The same things were measured in two ways. Each way mixes the same 9 hidden numbers, adds some noise and spreads widely along 6 directions of its own, which tell nothing about the thing.
Some things both ways: the first way, then the second way.
[265 -42 127 -108 126 -154 -103 -408 57 13 -159 -324 43 168 4 -101 303 44 -301]
[83 -97 -9 -15 -38 -222 283 -306 60 -167 2 -99 -25 -33 456 -229 -22 347 111 -143 158 -271]

[9 97 294 -11 -95 -254 -95 160 77 -111 -140 -59 113 37 -29 -51 -102 -69 175]
[55 24 -1 -251 -236 -327 3 105 380 -231 183 289 -222 -81 435 -129 -192 449 -265 -227 -206 -483]

[-13 -272 75 -6 92 -50 -292 -179 -29 319 -195 -50 268 -37 153 211 273 -9 -258]
[38 -207 78 88 -74 -71 210 17 261 62 102 158 195 96 26 285 -119 -19 -165 -97 -104 69]

[17 169 171 -10 -14 -481 86 -93 -11 -197 51 116 414 -113 -251 -16 -64 307 -117]
[103 87 -50 -112 -213 284 127 -135 -41 102 -331 10 247 -178 -274 14 -377 -194 -237 -218 192 -68]

[-318 38 23 -207 182 -204 128 -234 -181 -209 222 292 517 -85 -353 292 -141 362 -359]
[35 273 -83 -49 136 27 109 93 140 -47 -201 -100 -76 28 -170 -196 396 21 299 -105 400 -128]

[283 -109 381 275 -85 -95 -363 49 301 -97 370 116 -116 158 -190 311 87 6 -79]
[89 -34 85 -233 -99 -246 -155 -13 378 27 132 42 -205 -15 174 -35 -94 505 -101 243 88 -317]

[308 -124 204 50 39 0 -162 -135 70 54 5 134 -23 105 -65 98 -140 -22 68]
[72 105 83 144 312 -6 245 112 51 -345 0 -178 -30 -55 -81 -243 227 -113 119 -126 -154 129]

[122 -48 28 -21 164 128 209 -159 -159 -139 261 87 -24 157 -40 17 -227 -123 1]
[214 16 -182 65 109 -69 338 -68 -205 -168 -329 -34 -20 -118 -19 -238 -25 -184 87 -420 -161 49]

[145 119 402 7 41 -346 78 118 21 -245 180 533 103 239 -546 75 -258 129 136]
[104 -159 108 223 188 38 17 105 -5 -410 104 -218 -261 197 182 -500 124 -121 134 -81 -203 148]

[38 -396 103 29 -39 -51 -50 -440 -199 -5 -406 -128 205 -96 28 -201 188 44 40]
[-25 154 59 -150 220 -203 343 25 406 -105 252 61 -109 -162 136 124 26 442 206 -54 323 -300]

[371 -147 400 -58 -21 -288 -169 -342 298 113 -252 -51 283 -74 -77 -143 -109 127 -51]
[-287 215 243 21 69 118 322 77 18 -167 213 -48 494 25 -326 8 174 -145 -153 -131 -328 150]

[-132 93 -68 220 143 -203 122 131 -325 -262 -73 -83 -24 65 70 -214 91 -213 28]
[59 -34 -140 198 293 -16 174 90 -131 52 -242 -177 179 -133 -79 141 205 -158 -150 -61 -194 235]

[135 -477 178 70 263 50 -301 5 296 196 235 14 -381 193 -98 335 -121 -157 -134]
[225 -4 -107 51 -52 -46 184 141 140 386 -208 229 277 350 219 143 125 261 -198 -245 46 -31]

[219 -150 252 293 12 -280 -28 214 292 -84 29 -201 -386 70 128 -297 -88 -373 170]
[-26 418 -178 -141 -253 -203 -124 9 62 244 -187 226 145 -107 -78 251 34 385 -201 161 -208 -56]

[53 -114 270 106 33 -97 -28 4 165 -181 245 301 -49 90 -340 122 -252 -20 -38]
[60 12 -188 161 -168 83 -199 155 2 -240 -52 41 -455 140 234 -331 -121 -35 114 -58 -61 90]

[139 -74 312 164 -63 23 66 56 115 -269 499 135 -235 329 -221 127 16 -210 -57]
[190 -388 -98 242 -5 107 105 -18 -41 2 -133 -71 -17 185 446 -147 -49 -87 -77 -252 140 5]

[54 -19 46 81 -47 10 127 -179 -181 -255 94 -16 122 24 -217 -103 -43 76 -92]
[-108 -220 -32 46 82 -192 -26 -76 -187 -228 141 -106 -171 -152 23 -123 -116 -108 -55 19 -491 108]

[-53 -403 240 146 149 192 -81 -188 67 100 203 125 92 81 171 214 96 -255 -338]
[42 421 -106 12 -289 36 -101 -4 153 208 -241 267 7 37 -175 347 15 68 223 153 421 109]

[234 -49 549 261 -400 89 62 -4 327 -198 28 67 98 115 -112 -131 -50 114 -65]
[-156 -39 415 -138 -102 260 -93 -16 14 14 395 142 334 153 105 42 -196 -35 -180 -95 200 -239]

[-6 -61 71 492 -211 -463 -143 293 26 27 -74 -50 63 -327 168 -127 88 -78 134]
[90 23 -260 -118 14 -110 157 200 423 62 -104 147 -259 -177 -172 100 -138 175 -45 -133 -28 -114]

[-44 -341 98 -120 399 47 81 -349 27 -97 102 102 12 91 -55 99 -281 -8 -161]
[52 499 -85 14 -22 83 -207 49 -293 19 -415 -45 4 -68 -335 35 200 -175 159 176 169 223]

[-99 -288 -45 -176 315 -440 -193 -419 -60 75 -149 130 302 -147 -495 175 -5 405 -397]
[138 64 -291 75 -95 -296 -26 -66 67 -202 -178 -28 -532 -61 -35 -316 -31 214 285 104 -349 162]

[182 -256 32 155 -109 -99 -252 -108 43 331 -101 -209 24 -53 96 92 333 67 -196]
[13 148 -294 343 -20 -143 -1 -79 -5 -103 -209 12 -260 -269 -147 322 -52 -146 270 258 -162 509]

[51 124 -98 -223 21 -230 473 189 -313 -161 412 484 -45 165 -372 45 -341 -71 438]
[-5 2 57 98 214 163 88 -60 -27 253 -117 -167 377 -27 -150 226 230 -96 -21 74 313 63]

[-233 152 -174 2 225 57 273 7 -349 -323 251 326 38 98 -288 131 -220 37 -123]
[206 -113 -84 51 227 -46 -19 7 -79 -122 -140 -165 -262 67 138 -432 181 10 160 -163 59 -112]

[-121 -317 393 127 391 97 -76 -296 -170 -250 -6 -64 284 196 -33 44 97 1 -457]
[-37 255 -56 18 69 -215 5 107 -260 -130 -73 16 -215 76 14 92 92 42 267 130 -27 249]

Other things, the second way, with their names:
(743): [182 335 81 -200 -35 -275 -252 -151 9 -48 -59 -11 -76 -79 33 -313 64 512 -52 247 -268 -170]
(349): [-190 169 -26 -76 -48 -65 24 -19 -120 -62 61 20 -70 143 -7 -71 188 103 321 -4 222 -51]
(840): [240 -12 29 -294 301 -79 -230 359 191 157 -36 -1 -400 -28 136 213 -62 255 -4 151 660 -321]
(161): [-172 181 55 52 58 241 -58 83 -10 127 11 -115 206 121 -195 93 213 -47 44 154 235 113]
(266): [265 -28 75 -160 -122 -124 -147 -139 12 -120 -54 115 -184 -42 336 -203 -222 186 -51 -101 125 -326]
(39): [341 -144 -17 11 105 155 122 -33 -31 29 -247 -132 65 3 2 -320 -235 -3 -248 -241 -132 -33]
(549): [307 -337 27 151 -41 201 148 -42 -99 129 -183 192 293 216 393 -52 -38 -319 -175 -644 235 -187]
(509): [115 -97 -124 -228 -252 -1 -135 63 -17 106 -134 148 -176 35 73 -78 -387 114 -251 -142 -45 -204]
(78): [24 -145 -139 -236 -241 139 15 167 -57 51 -46 307 -178 -31 -26 82 -593 -194 -193 -413 93 -202]
(43): [119 301 -55 -121 -11 -143 -63 -65 64 118 -125 93 -107 -57 -128 19 3 298 180 156 50 -30]
(448): [-138 213 82 -21 81 8 -315 -65 150 -36 44 -192 -58 -274 -370 162 115 -3 86 554 121 110]
(154): [98 -230 -41 -20 212 -120 207 87 362 -53 95 -26 -147 -91 192 -8 73 110 32 -215 172 -269]
(698): [-173 -4 322 -186 313 -76 236 82 9 77 338 -166 352 127 42 107 164 360 -174 97 41 -137]
(746): [147 -176 -3 -182 -291 -185 332 -83 214 50 23 262 89 219 196 -135 -311 324 -195 -388 -188 -251]
(823): [-47 -105 165 292 510 82 30 51 -20 -246 245 -436 -13 75 280 -354 441 74 156 111 11 59]
(485): [91 -154 175 -247 95 -145 342 -143 -188 339 51 80 374 180 -98 165 -221 255 -138 -133 -83 -54]
(288): [156 -56 -35 29 16 -57 344 -112 117 -34 -132 -21 165 35 256 -159 120 136 -14 -370 135 -220]
(297): [146 177 -49 -115 -80 122 -154 -112 -117 75 -99 78 -263 21 108 -151 -249 205 262 10 446 -152]
(850): [-121 -269 -52 -51 279 -257 -3 361 277 -184 342 23 -418 -14 55 -47 93 99 25 -27 -324 -85]
(571): [3 354 47 -228 -258 -44 -258 -79 75 101 20 228 -59 -4 72 53 -71 351 98 144 342 -262]
(151): [125 -288 99 124 78 88 133 106 119 90 47 95 339 133 72 3 3 -176 -377 -364 -316 -18]
(515): [-120 216 143 -66 -39 -77 76 103 421 100 265 141 231 114 -76 72 172 390 -111 72 -181 -97]
(132): [-83 230 -105 -89 101 34 -117 -60 -226 136 -170 -158 -32 -116 -174 23 145 39 211 180 325 -19]
(781): [26 -41 -139 -19 -160 139 -13 102 -44 73 -88 44 -182 73 -90 60 -426 -31 -59 28 0 191]
(108): [42 67 -139 28 -196 127 -207 -45 -324 -36 -251 32 41 -218 -76 20 -310 -278 -252 -54 -248 119]
(642): [5 -23 317 1 314 181 85 149 -40 -138 134 -125 313 76 -202 -253 215 -260 -164 -229 -164 -45]
(69): [45 326 -37 -95 131 -25 -214 226 -181 120 -215 53 -44 -19 -282 119 140 -55 10 133 -53 131]
(705): [-282 197 271 -32 311 264 -218 292 -65 -78 285 -336 -55 227 -135 -87 326 71 183 413 375 86]
(58): [209 -446 130 -33 106 -50 300 -66 18 3 100 -4 268 148 348 -283 -179 110 -413 -475 -359 -239]
(68): [-203 416 227 -273 -68 36 -171 69 -88 -89 198 72 71 -4 110 81 -33 274 -25 167 301 -240]
(8): [-79 -256 239 63 334 195 363 93 -145 -79 272 -100 270 211 279 -77 122 -153 34 -450 271 -132]
(114): [135 301 -297 194 -89 21 -138 25 182 -184 -452 -57 -104 -543 -380 78 -46 -281 -202 129 -345 262]
(359): [-7 -389 -2 310 38 77 -211 -31 -275 -168 77 -156 -254 149 41 -202 -126 -380 101 100 -343 402]
(548): [105 17 187 23 -109 103 -10 -33 270 170 -7 97 427 55 -121 80 50 19 -327 -21 -96 -54]
(428): [-180 279 94 -246 -23 -302 -331 -129 1 -175 109 -114 -223 -256 -292 -29 149 198 210 526 -45 -74]
(751): [-77 -314 -115 -1 -82 84 -39 99 -226 89 108 26 -130 218 223 -49 -350 50 -136 -104 -141 43]
(128): [-180 -58 18 242 146 203 123 117 -107 -78 139 -102 101 245 134 -140 275 -137 145 -169 34 130]
(460): [193 -83 -237 52 -212 -172 141 -144 -59 53 -242 188 -28 -75 141 67 -336 72 -141 -221 -283 75]
(54): [62 -21 170 -191 -175 95 -390 15 -85 -105 119 82 -186 -15 29 -155 -398 -12 -144 95 -34 -119]
(547): [-15 -52 17 123 -199 167 50 161 190 -331 155 56 -148 113 490 -196 -191 42 -138 -231 66 -106]
(558): [6 -278 153 139 280 -62 84 217 5 -148 256 -52 -40 259 98 -228 164 -71 -26 -154 -402 102]
(886): [86 -470 135 145 268 109 51 51 -27 -353 232 -172 -283 -19 91 -316 -254 -362 20 -226 -175 68]
(432): [-107 -53 25 64 119 -223 413 -126 -163 -218 120 -49 128 -75 -139 -110 -91 -19 15 -174 -650 241]
(330): [-65 -87 64 46 -135 259 -270 13 -9 23 52 -65 19 51 64 24 -98 -152 -92 112 257 -34]
(360): [164 23 -34 -49 -196 58 166 -121 223 -80 -35 186 -207 -160 -80 75 -543 -1 104 -125 192 -14]
(311): [118 -16 10 -127 -24 113 28 64 -130 154 -72 96 101 -58 -98 86 -489 21 -347 -105 -228 59]
(231): [-28 261 -78 32 -44 -266 15 -13 -73 -70 -152 79 123 -246 -290 213 12 -34 -171 124 -588 273]
(829): [-143 -290 -34 105 100 -168 -132 180 -235 -111 155 -111 -182 161 145 40 45 -125 -88 138 -355 232]
(444): [27 240 -53 -16 -83 154 32 42 43 -13 -115 76 -54 -148 -25 191 -274 9 -10 10 278 32]
(406): [-198 210 62 124 62 25 82 -50 60 63 -23 -77 305 -180 -496 448 162 -197 49 296 -31 335]
(244): [-86 -250 -93 214 -42 193 -25 58 118 40 105 -40 -110 84 230 123 -127 -49 36 17 242 85]
(773): [-74 186 -124 1 236 32 -12 132 32 -95 -84 -183 -228 -19 -175 -231 428 -5 378 22 298 -70]
(882): [89 252 -86 -50 20 -314 -232 39 35 -151 -88 31 -304 -130 -196 -175 134 132 99 204 -428 83]
(339): [-34 -31 -196 106 -68 60 127 -35 -80 67 -209 13 165 -195 -83 290 -127 -229 -142 -110 2 146]
(564): [8 32 -107 105 -106 282 -65 -24 -147 118 -237 -70 181 -15 -204 -8 -116 -227 -152 -5 -33 180]
(735): [-64 -90 107 353 57 283 267 20 381 -185 218 -73 160 -78 40 119 -136 -142 -70 -38 6 209]
(704): [54 -297 5 -23 -46 -35 -364 -17 -335 81 -17 3 -119 107 139 -55 -156 -121 -151 76 -195 25]
(716): [7 105 88 -110 -318 -164 -208 -246 -7 44 27 149 10 -78 2 163 -258 181 -55 301 -61 15]
(860): [34 354 -17 -36 41 -103 -45 -71 121 -184 -47 -25 -133 -228 81 -66 129 241 171 126 172 -146]
(472): [-20 -34 -27 -222 146 -162 291 22 65 207 1 -41 82 109 -231 -16 107 257 48 -85 -21 -122]
(389): [73 -134 -8 84 -173 -228 126 -159 195 -290 47 177 -168 -157 41 30 -213 -128 75 -127 -246 56]
(641): [12 228 -5 -28 -24 -266 58 -165 75 -115 -120 28 166 -408 -212 206 17 40 -152 116 -368 58]
(610): [29 -172 46 224 440 53 33 373 -30 36 12 -230 -22 159 -21 195 235 -158 -66 140 -45 345]
(23): [-316 29 152 236 198 201 -19 125 -126 -152 294 -200 170 66 70 55 186 -105 11 174 -84 240]
(280): [94 243 -215 119 -157 -179 -150 -16 316 -267 -157 38 -426 -100 216 -242 271 169 297 70 168 -125]
(572): [-372 166 118 -75 -65 197 -109 54 -97 23 293 -33 119 40 83 186 -64 122 36 185 301 -51]
(502): [-172 -1 143 82 231 263 -321 -7 -48 35 226 -265 -143 -75 -109 148 -27 -29 208 508 441 128]
(778): [142 65 -116 158 204 -144 103 184 -13 -284 -127 -93 -193 -53 44 -228 141 -58 -29 -147 -403 156]
(452): [82 236 143 -24 66 68 -33 -35 278 9 -50 -2 166 -89 -335 -73 192 -28 43 36 80 -76]
(336): [-35 26 116 265 242 121 -1 -55 151 -46 -38 -279 176 -59 -186 35 489 -207 184 212 222 165]
(903): [-100 70 249 -19 162 30 37 -14 -6 -81 206 -85 89 157 131 -49 241 115 183 47 342 -111]
(46): [93 -198 11 44 -132 227 77 53 -34 -22 59 174 -13 107 307 40 -475 -112 -170 -312 138 -49]
(685): [32 375 -175 -303 -303 -326 49 -58 103 386 -185 377 72 -110 -256 533 -312 436 -92 187 -92 46]
(722): [94 -136 -57 143 278 260 -83 287 -136 -275 -112 -303 -354 -97 -21 -167 -182 -349 -36 -13 109 189]
(379): [113 147 84 -80 195 -133 11 -63 -97 -141 23 -84 -256 -21 290 -125 37 299 279 83 388 -150]
(786): [51 -106 -103 25 -195 -35 238 -88 107 76 24 274 -72 155 199 75 -211 72 162 -315 186 -63]
(201): [-302 329 13 -27 -33 -263 53 -118 -129 -10 79 83 267 -157 -444 198 288 -42 123 142 -472 202]
(830): [-43 71 -186 -1 -209 -126 -33 -55 140 -34 -67 41 -242 -29 -2 -16 -28 183 161 120 35 -17]
(410): [137 78 -33 -211 167 -263 124 -109 243 -35 -46 -128 -167 -303 34 -17 -33 420 56 120 190 -278]
(599): [27 343 6 -131 -139 -16 -27 -35 179 -9 -105 123 -109 -232 -182 375 -231 83 106 225 403 12]
(270): [-66 -422 209 202 276 351 -223 -49 -406 -204 181 -435 -21 45 -57 -325 -156 -459 -72 124 -193 260]

Some of these things the first way, each followed by its name:
[-269 191 -520 62 634 188 13 -40 -638 -61 -228 329 -16 49 44 116 -161 -367 -115]
(39)
[-183 -76 -37 14 281 -281 64 232 -120 56 -230 58 59 -94 8 -14 -303 183 23]
(69)
[218 -135 11 -263 -114 201 -193 -220 21 467 130 31 256 36 89 402 9 90 -130]
(389)
[147 108 17 -84 98 -416 102 -53 -10 77 -89 2 216 -57 -4 -94 -57 147 -17]
(428)
[80 -69 319 327 88 192 135 -162 78 -205 313 -111 82 137 235 -81 81 -242 -428]
(349)
[-256 -110 -90 218 -51 -201 -88 99 -205 25 -260 -33 245 -309 58 -40 1 145 0]
(850)
[10 52 -95 240 142 152 290 -239 -335 -404 1 322 -65 84 -232 -231 -152 -101 -17]
(270)
[322 74 418 482 -96 -222 125 -22 -26 -292 -13 -91 97 127 -27 -441 186 -227 -80]
(432)
[-114 -328 -109 59 338 -40 182 -339 -220 -46 -255 126 7 -41 -73 -170 24 -107 -198]
(359)
[126 -36 -112 219 11 40 133 56 109 39 289 43 -209 -96 203 -39 -240 -183 46]
(773)
[-210 -418 396 243 -57 -215 335 -205 -61 -476 -19 4 258 -186 -18 -422 -189 -12 112]
(78)
[-21 132 22 -17 -49 26 17 -127 -153 -133 -55 46 201 68 -139 69 28 95 -150]
(860)
[14 320 268 460 -162 -453 201 356 56 -379 178 170 59 13 -172 -228 24 -70 -92]
(564)
[-112 136 24 -15 -211 -496 -190 3 28 -89 -138 21 318 -237 -276 98 58 325 -44]
(114)
[-82 -258 114 37 167 -198 112 -133 -104 -227 -29 223 23 -7 -304 -69 -225 46 18]
(882)
[68 129 -146 2 143 -193 242 386 -43 85 76 46 -267 100 51 -79 -316 -16 229]
(704)
[179 -224 -32 112 -122 -36 -113 -48 144 245 14 -29 -163 -76 69 54 22 -102 33]
(244)
[-67 -199 249 4 -197 85 455 55 120 -293 230 14 -202 213 0 -176 -104 -126 119]
(549)
[164 -176 208 -122 33 -290 281 2 145 -4 -61 156 -98 57 -114 -231 -312 -92 290]
(571)
[26 -408 31 94 370 -9 -264 -156 -127 232 -45 -99 73 -3 174 171 40 -163 -203]
(685)
[94 -302 173 238 97 -97 -38 -7 96 8 -190 84 -160 -9 -9 -164 -111 -92 39]
(558)
[-53 112 81 71 -166 -268 -14 9 -36 -54 49 -224 310 -88 1 -11 175 198 -247]
(339)
[306 -88 168 -75 284 10 -170 -103 -118 -14 103 153 7 251 -248 167 -246 19 103]
(698)
[52 47 -250 -237 232 -285 -96 17 -10 424 -266 72 137 -174 -2 148 -228 199 -89]
(161)
[35 6 136 -191 188 -38 206 -70 -324 -229 50 257 126 295 -349 36 -162 128 117]
(379)
[115 183 -57 135 -135 269 76 201 -22 74 447 469 -83 70 11 296 -263 -231 96]
(452)
[-17 21 153 63 -56 -203 53 -216 -198 -248 -154 -157 275 23 -20 -195 225 5 -116]
(641)
[-59 -245 58 -3 516 -142 -78 -360 -172 -123 -302 291 173 -33 -156 -8 -229 27 -105]
(705)
[384 216 104 352 -223 -498 -15 259 254 14 -482 -205 -360 61 10 -471 179 53 161]
(823)
[271 -514 342 37 -46 6 -323 -434 276 45 -105 -126 26 -27 -137 69 -9 229 -86]
(444)
[-97 3 31 256 342 118 -26 50 -372 -134 311 459 197 91 -122 273 -150 -303 -117]
(781)
[-112 -348 -127 -146 529 -96 92 -441 -331 -109 203 256 203 -49 -293 171 -228 5 -153]
(472)
[242 47 275 376 -144 -415 -81 213 302 68 133 -124 -29 -52 172 -127 206 -135 -169]
(830)
[477 -409 204 -21 190 59 -266 -317 452 -16 62 63 -519 210 -423 86 -335 68 59]
(743)
[51 306 76 299 -250 -49 297 364 -312 -216 109 421 114 68 -73 -129 -137 -115 309]
(886)
[25 100 -239 26 55 -82 -31 -42 -224 143 7 185 150 -111 15 146 -4 -12 -10]
(448)
[180 18 307 415 -87 -225 -249 139 194 16 -163 -365 42 5 226 -151 264 -50 -233]
(231)
[261 -250 121 52 56 -206 -91 -24 142 163 -65 -213 -202 60 87 -113 32 -113 15]
(460)
[-105 124 -3 -47 52 -171 341 122 -200 -216 130 374 79 65 -147 -65 -269 -184 179]
(330)
[-188 97 -98 150 294 124 -104 9 -418 -227 55 296 217 9 -77 258 -181 30 -66]
(722)
